The first 7 rows are patterns. Each new row is the sum of 2 different patterns, raised or lowered, with some noise. Before adding, each is slid sideways (what falls off one end comes back at the other) and multiplied by a number that may be negative. Names go in the order of the patterns.
Known rows, each followed by the names of its patterns:
[-25.0   3.7  24.7  30.8   3.3  25.0  -0.6  -1.9  31.6  15.6   9.7 -30.5
  23.6 -15.5  -7.9 -24.2 -31.7 -15.0 -12.7  27.2 -11.5 -27.9   0.3 -11.9
  20.6   0.6  22.5  15.6  20.7  22.3 -12.5 -18.2 -15.0 -12.1  -7.4  -9.8
  27.5  24.7  -2.7 -15.5  11.1 -31.7 -22.4]
j570
[-32.1 -26.5  19.4   9.0   7.9 -26.3 -30.0  -3.9  27.2 -14.0 -24.0   0.0
  -0.6 -11.5 -28.3 -10.5 -15.1  -6.2 -27.8 -26.9  31.7   0.7   8.7 -13.7
  10.9 -28.8  19.5   2.3  -9.6 -22.6  25.1  15.4 -29.6  26.8  17.1 -10.0
  13.4  23.7 -11.2 -13.4 -11.9  18.6  17.8]
j580
[  8.8  10.6  23.6  -8.2 -12.4 -15.4 -20.4 -13.6 -13.9 -15.4  15.2 -23.9
  10.1  10.7 -32.1 -11.2 -19.3  12.5   8.9  -5.2  14.4   3.1 -28.7  30.7
 -30.1  -4.7  13.7  -3.0  24.0  -4.0  15.7  29.5  -0.9 -15.4  -6.3  27.3
   2.2 -26.6  -9.9  -1.7   2.4 -19.0 -17.5]
j207
[  6.8 -12.7 -11.0 -30.5  -0.3 -19.7   7.2 -18.1   0.2 -16.5   2.9   0.7
  21.6  26.6  28.1 -14.5  10.9   5.2 -13.7  28.1 -17.2  11.0  -2.0  13.1
   0.7 -27.5   6.0  26.2   1.5  20.7 -16.6  29.6   1.8 -29.0   0.8  28.5
  31.0  13.5  -3.1 -19.4 -17.7  -9.2  -6.8]
j770
[ 20.3   3.1  31.9 -21.5  22.9  20.1 -15.7 -17.9  18.8  13.3 -17.0  21.5
  -5.2  16.0 -24.2  23.0  31.5  28.7  12.4   8.1  23.9  29.9  19.0 -28.2
  22.7  25.2  13.8 -20.6  26.0   9.5  28.7   3.2   9.7 -13.0  30.9   2.1
 -14.2   4.8 -31.4   4.3 -13.3  23.7 -31.5]
j71
[ 14.1 -31.6  -7.4   7.5 -25.3   9.6 -14.4  -8.9   4.9 -16.0   4.3 -15.3
  11.2 -26.1  26.7 -18.1 -22.9 -27.4 -21.3 -21.7  24.9 -12.4 -11.0 -27.0
  -8.3  28.7 -16.0  15.6  25.0 -14.3  31.8  -8.0  12.5  31.5   7.0  15.7
  -5.5 -17.6  14.1  17.2  12.9  21.5   3.5]
j210
[ -2.1  26.6 -30.2   6.1  17.9 -27.2  29.3  18.3  27.4  31.9  13.1  28.6
  32.3  16.3  -7.6   0.3 -20.1 -14.2 -30.7 -24.2   8.9  25.0 -25.0  -8.6
  25.0 -20.6 -28.5  -5.5  -3.5   9.2   2.8   8.2  -2.6  18.4 -27.6 -30.9
  17.7  16.2 -27.1  30.5  -1.8  30.3  30.4]
j983

New rows. What belongs after each?
[ 32.6  -8.6  -1.6  -0.5  -9.3 -16.7   7.7 -44.6  15.1 -12.5  11.8 -22.9
  33.6  26.7   9.0   2.5  47.6  38.2 -14.3   9.7  21.2  27.8 -33.4  44.5
  57.8  36.6  21.5   7.9  26.4  29.1  27.2 -31.8  48.8  53.3   7.0 -23.3
  52.1  -6.9  35.6 -12.2  -6.9  -1.7  16.2]
j71 j983
[ -7.7   2.7 -16.3  19.8 -61.7 -26.7 -18.6 -13.1 -13.6 -13.2 -21.2   9.5
 -19.3 -15.0  -7.6 -83.6 -33.7 -65.2 -46.2  10.3 -24.7 -15.1 -12.2 -55.0
 -33.2  -8.4  -5.8   1.0 -68.6 -18.9 -52.4 -52.6 -51.3 -70.9 -10.6 -30.8
  -5.2 -12.7 -60.9 -13.0 -29.3  -9.5  -9.3]
j570 j210
[-53.8 -22.4 -42.9  -1.8 -33.1 -38.0 -27.4 -35.8 -58.9  -8.4 -48.3   1.6
  -9.3 -22.7 -41.9 -26.7 -13.8 -22.0  -9.2 -51.2 -23.5 -42.4 -15.3 -34.7
 -21.4 -12.2  -5.2  -1.9 -11.4 -26.6  10.5 -26.8 -38.9 -26.8  13.4  -5.1
   9.2 -47.5 -25.9 -21.4 -10.0 -12.1  -0.1]
j770 j210
[ 17.8  71.8   9.8  41.1  62.6  45.9  -2.1  11.9  73.4  11.8  -7.6  27.0
  18.3  12.9  20.9  22.9  44.1  25.2  37.8  44.9  36.0   1.6   5.1  10.4
  36.3  37.8  46.3 -12.4  47.9  56.0  -0.7  19.6  19.1  62.2  44.8  34.8
  46.8  51.6  21.6  33.9   1.5  19.1  51.8]
j580 j207
[ 47.4  28.4  31.3  12.3  46.1  23.2  54.5 -20.7  19.6  17.4  12.4 -16.7
  58.5  16.2  32.8  -0.6  18.5  26.2  31.8  30.8  23.9  10.0  15.4  15.4
  15.5  60.6  -3.8  45.3  15.0  31.3   9.1  49.8  43.9  21.3   4.3  42.9
   4.7  -3.8  40.8  -5.2  37.1 -13.2  30.7]
j71 j210
[-60.9  -4.7  -4.0  -1.5  -5.4 -29.1  -7.8 -21.4 -34.7 -10.4 -12.0  10.6
 -21.0 -34.1  25.6 -46.0  -2.4 -23.3 -44.7 -24.4 -44.9  32.0 -20.1 -51.2
   3.6 -44.3 -31.1 -56.4 -59.2 -21.4 -34.8 -29.9 -38.4 -17.2 -28.6 -11.8
 -12.2   1.5  -4.6 -13.8 -57.4  15.2  -0.7]
j207 j983
[ -4.6  14.5  -1.3  14.3  52.5  16.5   6.0   5.5  25.1  33.8   2.7 -14.5
   4.3  57.8  38.1  -8.2   1.9  60.7 -11.1  24.2 -14.1   4.2  35.7 -47.4
  37.2  -4.6   2.9  24.0   7.1 -27.6 -19.2 -11.8  16.3 -42.5 -36.9  19.2
 -10.2  -6.9  38.1   9.3  16.9  41.9  13.1]
j580 j983
[-37.7  -9.0 -31.1  20.6  -7.1   1.9  -9.1  26.6  -6.0 -53.8 -24.1 -21.4
 -25.0 -36.2   8.2 -15.9  -4.7 -13.0  21.8 -15.0  27.6   9.3 -16.6  35.9
  21.6   8.8 -58.7  21.0  21.7  11.4   0.5 -25.4 -27.2  -8.7 -26.4 -47.3
 -33.5 -30.5   6.7 -11.9  19.4 -35.7  14.3]
j570 j71
[ 11.8  39.9  20.2   7.8 -10.4  50.1   4.1  -5.8  46.8  42.1  46.3  19.0
  20.9  -0.7  32.7   7.3  -0.2  21.6  62.5 -13.8 -10.7  53.4   3.0   6.6
 -19.4   3.5   5.3  -2.8  34.4  29.8 -14.6  20.8 -28.8  -7.3 -11.2 -27.7
 -15.0 -20.1   8.1 -12.9   8.0   9.1  51.4]
j71 j983
[-30.8  23.4 -58.4  -2.6 -21.4  28.6  -8.7  37.8  16.7  -3.3 -24.2  10.4
  29.9 -10.1  21.6 -31.3  25.7 -38.7  11.4   6.2  -0.4  -5.0  -5.9  36.7
  14.6  -9.0 -31.5   5.9  33.3   8.8  -8.7  29.4  18.8  37.9 -11.3 -10.9
 -29.1  15.7  -9.4 -25.9  17.8 -17.7  -3.3]
j570 j71
[-28.0  15.1 -33.3 -55.1 -40.4 -41.0 -32.0 -12.8 -42.8  14.6 -28.2  -6.1
   2.8  -9.5 -21.1  32.6 -15.1   9.3 -35.2  28.0  33.4 -29.8  31.3   3.9
 -31.1  16.9  29.4  -7.1  -4.1 -17.3  22.6 -16.9 -43.8 -28.4  -8.8   9.1
 -11.5 -39.8 -31.1 -23.6  23.0 -35.1 -22.2]
j580 j210
[ 18.3  60.8   3.8  41.9  -6.2   2.9 -10.1 -14.0  53.1 -12.1  11.8  30.0
 -17.3   5.8 -22.2  -7.1  -8.4   4.1 -36.3  31.1   7.5  -4.2  10.8  12.1
  26.2  66.3  -2.0 -15.2  14.3  17.6  24.2  21.9  61.1  48.7   8.1  40.8
   7.9  22.6  52.2   8.4  60.4  41.6 -13.6]
j210 j983
[ -7.2  19.0  20.2  15.7  -2.8  47.2  41.3  22.5  -6.1  17.2  32.7  10.2
  16.5  21.9  63.5  32.8  53.0  56.0  22.8   9.5  83.9  61.1  12.4  28.6
  69.0   9.3  37.5  31.4  -5.5   6.7   9.3  73.2  36.9 -21.8   9.0  36.3
  58.9  40.2  27.8  18.8  47.2  77.6   8.8]
j570 j580
[ 39.4 -11.2  11.2 -30.0  27.6 -47.6 -28.1  18.7  -3.6 -12.8 -24.1   7.9
 -19.8  -9.3 -15.0  10.0 -16.1 -50.4 -10.9 -25.8 -25.7 -43.5 -47.7 -35.7
  42.1 -32.9 -33.7 -33.6  10.9  -7.4 -22.7 -19.2  12.4 -22.5  33.4 -37.5
   3.5  33.6  -2.6  39.6 -10.5  -1.9 -15.8]
j71 j210
[  0.3 -23.9   8.9 -33.6 -15.4  23.6   1.7  -1.0 -60.0 -28.9   5.0   3.3
 -17.0 -52.5 -16.8 -36.3 -39.9 -55.0 -46.0 -17.1  -5.1 -23.9 -26.3  14.0
  -8.3 -35.7 -49.1  -6.9 -24.1 -13.6  10.3  -4.1 -11.5  -2.9 -27.0 -63.9
  -1.0 -25.7 -24.8  -6.6 -26.5 -38.3 -34.7]
j570 j580
[-10.7  23.3  21.2  21.5  43.9  72.0  18.6  58.0  18.4  47.7  43.0  22.3
  20.2  -5.5  47.1  -1.1   3.6  -3.8  24.4   0.5   0.7  45.4  35.5 -12.5
  24.7   0.3  47.3  24.7  62.6  22.7  47.0  61.9  16.0  37.7  15.9  29.4
   7.5  45.4  41.8  50.8   7.3  33.0  25.4]
j570 j71
[ -5.3 -27.4   2.3   4.7  -9.5 -18.9 -38.1   0.9  11.2  -7.3 -49.4 -14.2
  12.2  -4.2   4.9 -11.2  -0.1 -15.3 -15.9 -17.1  -0.8  -2.3 -26.6 -31.9
 -13.0   5.4 -45.6   2.6 -42.3  -6.9   2.0   0.8 -21.9 -23.2  -9.8 -10.6
 -48.9  -6.9 -14.4 -34.9  14.2  -5.0   7.7]
j580 j207
